The rows are grouped in 4 different ways at once. Each group adds its own fixed numbers to the row, and there is some noise. The rows also spread widely along 16 directions, which tell nothing about the answers.
(in the rows, 128 means zero)
Some rows, each with its group in each grouping after it:
[ 86 148  48  93 110 141 128  62 159 198 140 134  67 178 171 163 134 183
 125 114 195 149  99 135 122 158 157 126 147 141 183 156 121  85 133 125
 150 201 101 138 204]  F (3) K433 (2)
[105 135 100  89 130 117 120 128 142 108 139 142  77 135 157 148 120 104
 139 138 118 161 116 176 141 130 126 124 156 118 132 107 145 137 187 132
 135 139 114 156 113]  R (0) K278 (2)
[ 79 143 121 111 138 112 139 138 122  87  92 135 148 159  94  81 134 111
 108 155 116 163 107  90  34 162 145  96 146 138 126 175 183 105 153 123
  73 117 150 133 145]  R (4) K569 (0)
[162  87 134 145 114  69  97  90 145 120 135  76  99  62 103 150 144  40
 121 158 124 108 111 150  75 100  82 111 178 105  91  98 126 101 197 127
 116 122  60 110  79]  Z (4) K617 (1)
[145 144 146 114 137 122 151 112 132 111 131 137 133 126 140 145  77 157
 109 116 101 167 123 146 125 104 117 140 114 119 121 120 132 162 113 145
 106 108 152 141 134]  X (1) K617 (0)
[127  99 150 109 158 120 125 156  99 101 113 174 160 136 106 100 111 114
 149 165 120 119 159 118 160 134 147 137 153 143 138 149 146 143 145 129
 103  56 167 149 104]  F (0) K569 (1)
[132 131 136 135 146 136 135 123 127  76 116 157 145 113 105 157 120 103
 152 158 115 171 151 127 132 153  99  92 149 155 207  89 184 166 183 129
  72  99  98 155 116]  Z (2) K278 (2)
[137 112 100 125 121 100 118  86 128 145 125 116 121 138 152 134 124 132
 108 132 145 140  92 155  77 115  87 105 130  94  76 147 139  69 135 122
 141 153  99 158 121]  J (1) K433 (1)
[116 111  92 138 123 148 111 129 132 149 184 126 118 108 155 127 141  95
 142 150 159 152 120 182 176 122 127 105 165 165 114 109 153 151 152 152
 148 131 113 131 114]  X (3) K278 (2)
[136 122 131 133 133 146 104 121 135 114 122 117 146 117 112 101 126 147
 114 105 116 120 128 118 148  87 109 146 111 147 140 144 120 113 101 147
  87 127 151 114 158]  J (2) K433 (0)
[112 135 114  99 145  93 100 131 135 136 130 101 124 129 118 104 142  99
 117 123 124 102 122  97  85 101 161 154 159 112  96 181 108 125 119 143
 129 113 151 115 168]  K (3) K569 (0)
[139 131 144 153 149 164 109 122 139 135 137 121 150 123 128 147 156 113
 138 139 139 142 149 126 169  99 112 134 122 141 137 134 140 162 132 131
 104 108 126 112 145]  K (3) K617 (2)
[125 137 143 198 121 174 107 142 141 168 130 109 145 134 101 152 148 114
 131 112 152  74 141  99 191 141  97 139 109 179 118 105 103 123 128 137
  91 155  96 126 101]  R (3) K617 (1)
[147 121 126 100  80 116 135  86 124 135 125 150 143 107 112 137 107 149
 163 112 119 158 114 127 118 147 132 117 130 132 200 109 151 102  95  99
 142 141 120 121 137]  F (0) K569 (1)
[111 141 117 181 139 136  91 165 141 131 121  80 145 150 137 107 200  86
 137 120 134  87 125  85 121 137 127 116 107 135 101 134 128  95 123 132
 143 158 101 115 124]  K (0) K278 (2)
[128 110 116 183 141 147 139 100 127 163 152  92 174 139 133 116 141 129
  99 161 167 117 121 123 130 125 107  97 124 129  81 161 151 135  90 144
 119 110 111 139 144]  F (3) K617 (1)
[160  87 100 151 128 115 123  70 139 125 132 125 118 158 189 117 162 150
 115 133 145 128 130 165 165 119  90 108 116 102 139 106 139  68 108 132
 178 143  86 157 124]  Z (0) K617 (2)
[ 47 150 101 108 130 159 117 176 137 126 121  75  66 120 117 122 147 162
 113 129 136  92 104 133 125 151 189 126 113 144 152 110  93 122 143 140
 148 170 149  94 175]  X (3) K617 (2)
[144 135 135 120  90 137  97 101 109 168 113 150 173  88  90 137 129 157
 176 120 165 144 117 103  85 140 145 114 140 186 192 137 146  78 136 106
 116 145 132  71 142]  K (4) K569 (1)
[124 141 122  95 105 115 111 127 126 135 118 137 126 128 126 140 129 143
 168 105 123 120 126 106 113 165 167 136 128 132 204 109 118 105 112 116
 160 150 121 109 144]  J (2) K278 (1)
[132 119 151 169 102 144 112 121 114 152 103  77 150  88  64 164 171 110
 147 154 153 102 114 110  80 138  90  91 110 119 126 115 142  89 142  78
 113 150  85 100 124]  F (3) K617 (1)
[161 148 166 112 141 110 115 106 168  86 121 133 141 134 152 116 127 100
 135  84  82 188 132  91 108 106 122 157 119 127 161 129 140 138 108 145
  91 114 135 106 129]  X (4) K433 (1)
[112 154  93 138 143 143 104 101 156 106 124 107 114 127 151 128 118 165
  91  96 122 130 100 129 113 105  89 113 116 164 153 122 122  93 146 186
  80 176 110 148 158]  J (2) K278 (2)
[133 122 134 115 150 129 129 113 125 101 109 164 145 144 124 136  97 166
 130 123 115 127 145 130 148 125 108 137 127 143 171 135 132 123 133 147
  83 114 141 163 137]  J (0) K278 (1)
[151 135 138 113  98 119 136 119  94 195 120 151 188 134  99 167  94 144
 168 131 144 110 131 100 119 141 151 145 124 116 114 167 129 136  87  85
 144 116 142 131 125]  J (0) K569 (1)
[132 106 147 144 129 138 141 136 126 157 149 132 137 132 128 129 124 122
 138 153 147 118 141 132 177 135 150 140 129 148 100 129 129 164 125 139
 111  99 132 112 112]  F (0) K278 (1)
[114 118 135 142 141 108 127 104 166 129 119  98 109 175 137 106 173  68
  95 149 124 160 116  97  71 119 132 128 137 113  64 166 160 112 163 125
  72 131 104  99 107]  Z (4) K617 (2)
[ 79 118 142 143 118 134 132 180 106 137 111 122 138 122  80 100 118 123
 125 161 146 110 117 108 114 172 163 110 139 171  91 132 136 126 166 124
  86 117 146 111  93]  K (4) K433 (1)
[143 127 156 122  77 117 123 114 130 155 100 135  99  88  74 205  77 131
 154 106 120 111 117 133 138 132  92 147 128 145 124  83  95 107 182  99
  76 169  94 138  72]  J (0) K433 (1)
[132 110 185 122 119 137 121 147 113 124  91 157  94 134 128 127 110 179
 129 126 122 118 133 146 164 134 130 157  93 159  91  92  99  90 180 140
  85 135 144 114  66]  R (0) K278 (1)
[106 118 119  85 118 118 138 132 114  92 103 169 115 157 140 116 118 156
 145 126 110 172 124 145 126 154 135 117 125 106 178 111 155 103 139  97
 145 127 141 164 124]  K (1) K433 (2)
[141 154 142  98 106 115 112 133 116  99 122 138 152  60  88 152  85 128
 168 101  92 130 128 114 116 136 129 129 139 150 213  85 118 142 118 132
 137 122 135 129 133]  J (3) K569 (1)
[154 127 130 120 114 105 117  98 144 145 135 130 118 138 162 148 145 110
 152 121 132 157 124 129 120 128 135 131 126 121 132 121 137 109 133 127
 146 146  98 107 115]  J (0) K278 (2)
[137 125 154  84 101 123 130  99 134  98 114 162 134 122 117 103 113 127
 132 117  95 235 101 148  71  99 114 121 121 132 111 133 185 102 148 109
  71 128 158 101 107]  K (1) K569 (0)
[105 153  83 122 120 142 132  96 164 181 183 106 110  85  96 187  89  96
 135 137 158 133 108 136 126 131 153 118 188 184 170 141 137 189 153 151
  80 144 107  95 174]  X (0) K617 (1)
[129 106 156 149 115 136 106 149 112 174 137 109 134  79  82 140 120 125
 138 150 159  79 132 125 146 116 150 146 144 182  97 126  97 144 164 142
  88 113 134  77 111]  K (4) K278 (1)
[173 107 141 122 113  97 110 113 133 114 141 129 149 105 120 137 141  86
 174 107  96 110 154 114 157 122 119 149 141 106 198 103 126 129  88 112
 158 110 105 128 125]  F (0) K278 (1)
[152 105  90 119  89 112 136  86 107 150 156 169 167 112 118 132  78 146
 160 115 138 131 135 134 178 142 121 121 170 149 219 115 142 131  88 117
 149 117 117 179 128]  F (2) K433 (2)
[165 119 173 129 111 120 142 124 122 150 139 129 159 106 105 146 106 118
 151 126 111 112 151  98 168 127 140 163 122 116 136 117 112 183  74 119
 131  83 133 123 124]  F (3) K569 (1)
[142 173 171 126 135  85 137 139 141 109  85 142 101 129 128 196 126  97
 166 130 113 149 141  79  80 185 142 129 128 118 157  84 123 144 199 121
 113 131  85 122 105]  K (0) K278 (0)

New rows. What belongs after each?
[149 142 123 119  98 105 116 113 157 156 142  95 120 111 130 160 126  87
 143 101 109 115 111 117 122 118 126 152 124  94 109 122 111 136  95 116
 157 151 100 114 128]  J (0) K569 (1)
[147 158 146 132 150  83 141 104 162  99 115 132 107 152 182 156 116  92
 119 132 103 192 123 113  85 137 119 120 132 113  96 107 149 141 180 155
 108 120  94 141  79]  Z (0) K617 (2)
[139 102 148 164 113 139  90 135  96 140  85 115 136 112 107 131 157 161
 128 143 156  84 123 129 123 123  92 112  98 154  94 102 115  47 182 120
 102 158 107 123  79]  Z (2) K278 (2)
[ 82 157  99  87 137 125 128 139 162 139 143 128  98 173 129 135 106 116
 119  96 109 126 115 114 133 131 165 165 152 134 127 165 117 154 126 144
  92 154 149 139 155]  X (0) K278 (1)
[156 138 143 101 141 114 103 115 127 185 146 134 144 134 161 142 123 142
 149 124 154 128 132 123 122  91 175 170 135 129  85 181 106 137 121 145
 138 108 159  83 144]  K (0) K278 (1)
[ 92 104 125  82 123 138 129 133  95  89 103 155 138 154 120  73 124 186
 129 132 111 143 125 151 134 145 150 123 117 120 173 132 148  83 102 109
 144 114 176 147 138]  R (3) K617 (1)
[169 139 156 180 149 107 120 108 158 110 129  92 157 126 156 127 153  90
 119 118 112 140 130  91  97 122  98 114 107 130 102 118 141 129 113 167
 102 125  86 113 113]  Z (0) K278 (1)
[ 85 158 105 120 111 138 117 129 164 109 114  93 100 132 105 121 142 105
 111 104 106 151  90 113  80 130 124 118 119 143 112 130 144 105 144 129
  80 185 127 109 144]  Z (0) K569 (0)
[139 100 114 100 120  98 121 104 142 113 144  83 103  85  85 150  91 115
 101 106  78  46 130 142 165  74  89 174 150  74 147 126  76 159  79 134
 124 115 118 174 177]  J (3) K569 (1)
[120 132 127 126 141 146  96 136 120 133  94 140 131 148 144 103 164 178
 144 126 153 109 137  99 129 137 166 132  97 170 174 143 114  65 128 144
 141 145 148  86 159]  J (0) K569 (2)
[114 125 106 128 102 108  85 169 101 154 152 100 134  90 142  95 116 135
 132 108 132  77 102 150 138 107 156 141 139 148  70 114  82 103 125 159
 188 145 154 117  91]  K (4) K278 (2)
[121 117 130 109 106 136 129  85 138 137 103 121 125 157 128 100 150 157
 105 132 130 171  97 124  77 106 115 125 101 108 103 169 161  73 123 101
  91 147 135 109 142]  F (4) K569 (2)
[165 136 152 167 153 132 115 105 135 132 111 112 137 121 177 133 147 151
 116 147 157 132 129 125 115 126 110 115  91 135  94 111 126 112 136 166
 141 117 105 105 127]  Z (4) K569 (1)
[118 143 133 131 137 120 173 117 126 109 103 144 106 123 113 196  72 164
 120 157 130 121 138 133 132 185 114 113 134 130 178  82 130 175 171 139
  93 117  97 179 139]  Z (4) K278 (1)
[122 120 103 134 125 111 124 127 143  89 139  91  97  86 138 122 100 135
 103 108 104 108 102 158 132 120  97 110 127 125 146  79 110 115 118 162
 141 144 110 156 134]  X (1) K433 (1)
[ 95 139 120 136 133 152 109 181 107 113 100 147 140 151 101 139 136 112
 156 124 121 100 136 126 146 154 102 125 119 131 132 115 133 110 158  98
 120 142 132 176  93]  F (1) K278 (1)
[173 117 179 158 113 111 120 102 135 133 136  94 171  88 106 129 153  91
 145 131 120 147 130  92  86 114 113 120 123 132 123 123 147 130 107 128
  96 107 101  80 118]  F (3) K278 (1)
[167 148 157 160 158 110 133 107 155 105 120 142 190 157 145 133 181  57
 176 142 124 191 164  44  95 161 142 105 128 135 206 146 192 153 106 121
 115  87  89  96 148]  J (0) K433 (2)
[115 123  90  76 139 132 101 115 123  80 109 144 115 132 143 123 155 139
 149 136 120 146 119 170 112 128 110 108 132  85 202 130 164  86 129  97
 180 129 134 154 177]  X (4) K569 (1)
[131 128  94 122 132 126  94  81 139 182 137 112 131 127 121 135 138 145
 123 126 173 110 118 113  97  90 146 139 161 171 138 185 115  82 147 147
  94 152 131  86 164]  Z (0) K617 (2)
[108 152 105 111 144  85 147 116 126 138 112 116 135 166 161 129 128 140
 125 143 149 143 110  93  52 181 176 100 133 100 121 161 146 112 115 131
 161 130 122 134 156]  Z (0) K433 (1)
[134 116 141 129 148 129  94 112 123 108  98 119 140 120 118 115 129 152
 113 129 124 120 117 137  98  88  94 122 112 137 107 148 126  67 157 146
  89 131 142 122 119]  J (0) K617 (1)
[136 130 119  92  93 118  86 113 122 146 132 113 148 104 109 129 154 101
 165 111 126 153 101 135  69 110 135 125 137 115 127 140 153  87 126  90
 140 157 128  86 122]  Z (2) K278 (1)
[105 104 151  95  92 122 148 144 113 124 112 120 139 119  57 110 126 125
 149 135 107 119 128 101 107 155 170 136 128 119 178 135 141 128  96  75
 105 116 148  91 150]  R (1) K433 (1)
[148 120 111 114 155  93  74 129 131 106 121 108 128 103 118 133 136  96
 142 114 117  65 145 108 136 100 119 153 163 111 176 132  91 113 131 143
 144 108 121 146 151]  Z (2) K433 (1)
[116 150 152 140 144 139 136 155 126  85 113 121 136 108 110 152 114 121
 134 136 103 135 137 121 127 153 109 112 115 135 143  87 139 167 147 144
 100 116 122 153 115]  Z (3) K278 (1)
[ 99 160 120  91 158 122 110 160 136 102 118 126 100 119 147 128 138 107
 150 152 126 147 126 118 102 141 183 124 139 131 152 131 134 150 167 143
 150 109 151 104 151]  F (0) K569 (2)
[143 148 144 172 157 148  96 109 151  76  77 135 135 156 156 136 174 123
 126 118 122 156 129 115 107 134  49 103  87 128 152 100 155  65 172 131
 102 151  89 152 103]  F (4) K617 (1)
[ 76 127  92 117 114 129 125 124 174 104 116  85  52 147 118 136 169 116
 119 106 113  95 115 113 122 174 132 127 126 109 201  91 112  99 126 117
 134 188  79 135 176]  F (3) K278 (1)
[121 143  96 143 110 167 118 115 137 132 129 127 148 129  97 172 116 138
 138  93 116  95 126 141 174 125  65 133 117 128 181 114 130 131 101 108
 112 172 104 181 154]  J (4) K278 (1)
[ 94 170 117 151 115 152 145 140 145 109 117 129 119 120  97 173  94 107
 126 118 107 149 116 109 129 167  93 104 130 167 143  81 147 164 168 136
  70 160  97 176 106]  Z (3) K569 (2)
[138 154 147 149 159 138  81 146 145 111 115 159 142 125 133 135 148  64
 160 133 133 167 141 105 121 125 111 121 147 197 107 121 155 118 211 159
  68 121 121 108  67]  Z (0) K569 (1)
[144 104 112 133 118 102 109 103 124 118 140  89 124  85 149 107 121 152
 107 129 122 112 101 162 117  89 117 108 131 120 112 113 117  89 123 160
 160 132 122 124 127]  K (0) K617 (2)
[157 146 175 148  83 118 153 105 138 138 118 114 166 107  94 160 110 135
 148  99  98 147 123  83 101 157 122 131 100 132 171  95 139 144  86 107
 100 141  97 103 123]  K (4) K278 (1)
[157 138 118 126 131 150 112  88 150  96 134 115 121  85 145 163 143 115
 142 132 119 173 113 174 117  97  64  97 109 101 172  94 163 133 128 118
 142 135  96 130 166]  F (1) K569 (1)
[105 122 117 142 143 143 109 166 148  72 140  95 117 125 147  67 134 135
  96  92  76  95 126 136 185  98 122 143 102 150 130 105 103 122  97 189
 124 142 152 138 130]  J (0) K278 (2)
[128 144 100 114 143 139  83 112 152 119 146 113 127 121 161 113 136 146
 122  86 121 121 116 141 140  87 119 150 127 141 158 137 110 112 106 166
 138 149 140 120 174]  K (4) K278 (1)
[132  90 140 139 106 138 123 157 108 120 122 118 136 108 106 111 159 114
 153 153 121  98 143 140 177 136 134 125 111 121 128  96 136 121 116  97
 162 116 129 113 105]  Z (0) K569 (2)
[129 136 134 126 151 158  67 156  99 128 113 108 148  93 113 137 171 121
 149 154 154 126 115 170  85  64  98 118 108 123  62 160 136  93 177 115
 127 129 162  89 137]  J (1) K278 (0)
[141 123 145 130 133 104 127 139 107 107  86 149 123 144 129 140 145 124
 151 153 129 108 144 116 131 169 124 120 117 102 144 103 131 100 147 102
 162 113 107 152 113]  R (0) K569 (0)
[134  95 160 168 167 119 109 168 112  99 114  96 165 150 137  85 185  86
 125 158 113  76 157 103 148 131 123 128 101  84  87 133 126 120  90 126
 171  78 126 137 105]  J (3) K617 (1)
[104 127 101 134 121 151 135 132 129 148 130 116 127 133  92 159 139  98
 137 159 153 127 125 133 142 146 123 112 141 120 126 137 159 157 140  90
 107 131 112 138 150]  Z (2) K433 (0)
[138 143 130 132 107 125 127 103 160 145 128 121 109 123 133 164 115 105
 133 118 123 149 111 114 118 147 114 124 121 135 131 101 136 135 139 130
 108 153  83 120 115]  J (2) K569 (1)
[125 131 133 125 142 113 135 116 156 111 136 108 109 119 129 150 120  98
 115 144 115 133 126 130 114 131 123 130 141 119 138 122 132 167 145 149
  99 116 104 124 146]  J (4) K278 (1)
[ 69 178 115 123 143 156 131 176 122 169 135  98 142 155 145 145 152 110
 137 170 170 180  85 133  41 159 174  84 107 119  34 174 180 154 152 110
 139 142 147  88 138]  X (1) K278 (1)
[144 146  96 143 158 103 106  83 164 160 162 102 100 136 200 167 134  99
 112 138 163 142 113 147 118 119 114 120 155 110  80 129 118 140 152 174
 162 132  79 143 134]  K (3) K617 (1)
[129 167 115 125 118 123 145 112 144 133 134 125 130 112 112 192  76 124
 138 109 111 132 121 119 117 147 108 126 135 120 178 101 124 167 121 124
 121 139 105 161 143]  F (1) K617 (1)
[108 116  97 126 119 120 153  87 146 154 115 117  93 148 107 158 116 146
 104 146 150 102 114 116 102 157 117 117 136 114 157 140 129 111 129 113
  99 152  89 148 175]  F (1) K569 (1)
[147  99 161 200 137 150  78 175  82  96  91 115 174  69  80 124 158 121
 147 155 140  55 146 138 152 126  62  97 110 172 119  79 121  81 177 136
 110 116 112 137  68]  Z (4) K278 (1)
[109 108 126  88 119 123 149 122 126 150 140 132 123 163 133 117 121 126
 124 153 126 149 122 149 130 132 168 150 131  84  98 163 147 152 102  96
 147 101 155 115 134]  J (4) K617 (1)
[128 135 116 123 117 130 100 103 164  93 129 113 116 128 113 123 167  86
 131  88  97 157 122 126 115 110  85 130 135 132 158 113 149 105 130 123
  93 167 105 129 137]  Z (3) K278 (0)
[129 159 119 117 155 129 120 101 185 153 168 134 106 163 185 153 146  66
 136 131 143 209 119 130 118 120 148 137 153 139  83 160 162 177 165 157
  92 126 107  95 131]  K (0) K278 (1)
[ 92 143 105 114 107 172  83 154 105 173 109 174 131 166 118 137 129 167
 162  98 162 109 116 147 165 138 123 148 123 182 111 141 115  59 171 112
 110 189 155 145  90]  R (0) K278 (1)
[157 122 125 109  94 132 128  74 130 171 133 125 118  88 107 175 131 151
 149 145 161 134 120 147 126 118 128 130 135 118 170 127 132 133 124  96
 137 133 111  89 185]  K (4) K569 (0)
[131 155  85 134 119 132 113  83 170 129 142 101  71  90 151 180  92 139
  94 104 129 125  94 167 133  94  71 127 140 147 122  89 101 129 178 178
 103 180  85 159 139]  Z (4) K569 (2)
[141 149 139 132 153 102 134 137 140  55 129 125 130  98 141 163 118  80
 147 145  90 170 132 144 101 150  89  89 137 101 168  70 165 176 162 140
 135  97  88 159 120]  K (1) K278 (1)
[115 120 133 116 165 103 128 155 109 160 135 117 146 134 107 132 103 136
 116 155 144  65 144 104 120 116 177 161 155 126  93 184  91 168 127 149
 108  75 165 124 160]  K (1) K278 (1)
[119 141 151 145 102 173 127 109 162 118 107  86 119 119 100 130 154 161
 113  95 102 138 114 104 128 114 118 139  74 140 184 108 128 117 100 115
  78 171 120  74 169]  K (4) K617 (2)
[165 129 155 127 112 117 157  85 163 133 153 129 132 131 151 123 106 117
 124 110 109 195 129 115 146 117 149 148 121 139 120 122 144 174  88 150
  93 112 132  91 129]  Z (0) K433 (0)
[137 128 119 139 122 139  89 129 119 160 120  95 139 108 120 143 137 151
 127 114 144  65 126 125 150  86 113 155 112 122 119 148  83 105 112 126
 146 143 134 123 154]  J (4) K433 (2)
[115 145 135  72  82 101 133 140 112 126 111 138  96  88 123 138  89 160
 163 120 113 149 102 127  92 161 189 128 127 138 171  87 115 111 146 118
 168 144 146  99 113]  F (0) K569 (2)
[104 166 124  73 168 129 111 138 115 139 104 149  98 133 161 155  92 200
 126 139 155 118 127 134 114 131 174 150 125 136 128 149  83 132 164 168
 147 115 173 131 170]  J (3) K569 (1)
[134 110 157 149 164 135 129 152 101  80 106 143 166 125 113 111 100 156
 111 145 108 110 147 139 156 116  91 121 112 145 101 121 135 134 144 162
  76  86 155 172  94]  Z (0) K278 (1)
[ 98 129 127 141 124 157 125 145 130 163 105 107  87 147 128 146 152 155
 120 148 169 115 117 129 128 139 147 127 100 142  85 125 111 104 172 117
 110 162 126  98 126]  Z (1) K433 (2)
[129 130 125 118 107 129  92 101 107 147 120 135 180 105  89 120 152 121
 164 129 154 171 112 107  55 119 134  94 156 176 174 161 172  66 147 108
 102 143 135  88 127]  X (3) K617 (2)
[126 138 164 126 101 106 162 126 129 156 120 165 127 151 123 157  97 107
 150 143 136 177 128 106 103 189 160 129 142 154  99 106 153 155 174 114
  86 123 111 116  59]  Z (4) K278 (1)
[142 101 123 156 108 110 111 135 145 111 139  95 148 125 133  71 167  85
 127 104 101  95 124 103 141 136 124 130 119 118 142 109 130  94  60 129
 169 132 107 119 120]  X (4) K569 (1)
[117 154 107 156 147 163 124  91 145 195 128 118 120 157 155 161 136 195
 116 124 197 105 131  99 140 153 156 132 114 176 154 143  96 112 119 166
 120 162 116  98 182]  Z (3) K617 (1)
[154  74 156 126  92 106 181  89  99 167 133 148 133 131 147 120  83 183
 114 172 157 169 113 164 141 136 143 109 121 124  67 127 155 122 126 118
 119  98 130 130  85]  X (0) K433 (2)
[ 99 131 155 165 132 197 116 183 126 127  89 128 127 167 127 116 179 134
 139 142 136 120 128 125 174 151 113 125  57 134  76 114 143 105 139  99
 117 146 137 120  93]  F (0) K569 (1)
[139 160 117 132 131  98 107  95 146 135 113 122 154 158 158 127 143 106
 131 109 128 161 112  89  54 128 124 119 131 124 130 157 144  86 133 134
 135 151 105 122 123]  J (4) K617 (2)
[119 157 136 132 141 164 114 133 156 133 115 136  97 141 154 151 125 143
 127 119 134 143 119 131 159 126 120 144  95 150 105 112 117 130 158 148
 101 150 128 121 121]  F (0) K569 (1)
[179 135 161 178 142 100 157  90 123 136 136 125 191 126 125 157  95 111
 114 150 129 154 136  93  86 119  82 105 133 133  96 142 159 166 128 153
  68  89  90 154 110]  R (1) K278 (2)
[ 80 141 114 145 145 132 121 192 125  72 134 103 122  90 115 114 104  80
 121 153 106 132 104 153 131 140 110  84 141 145  79  98 151 158 179 157
 110 111 134 169  86]  F (0) K433 (1)
[175 127 136 118 110 103 149  61 161 177 177 137 181 150 133 133  97  84
 132 105 117 191 135  82 131  92 147 167 162 129 123 185 162 192  64 128
  71  94 127 108 140]  Z (2) K433 (2)
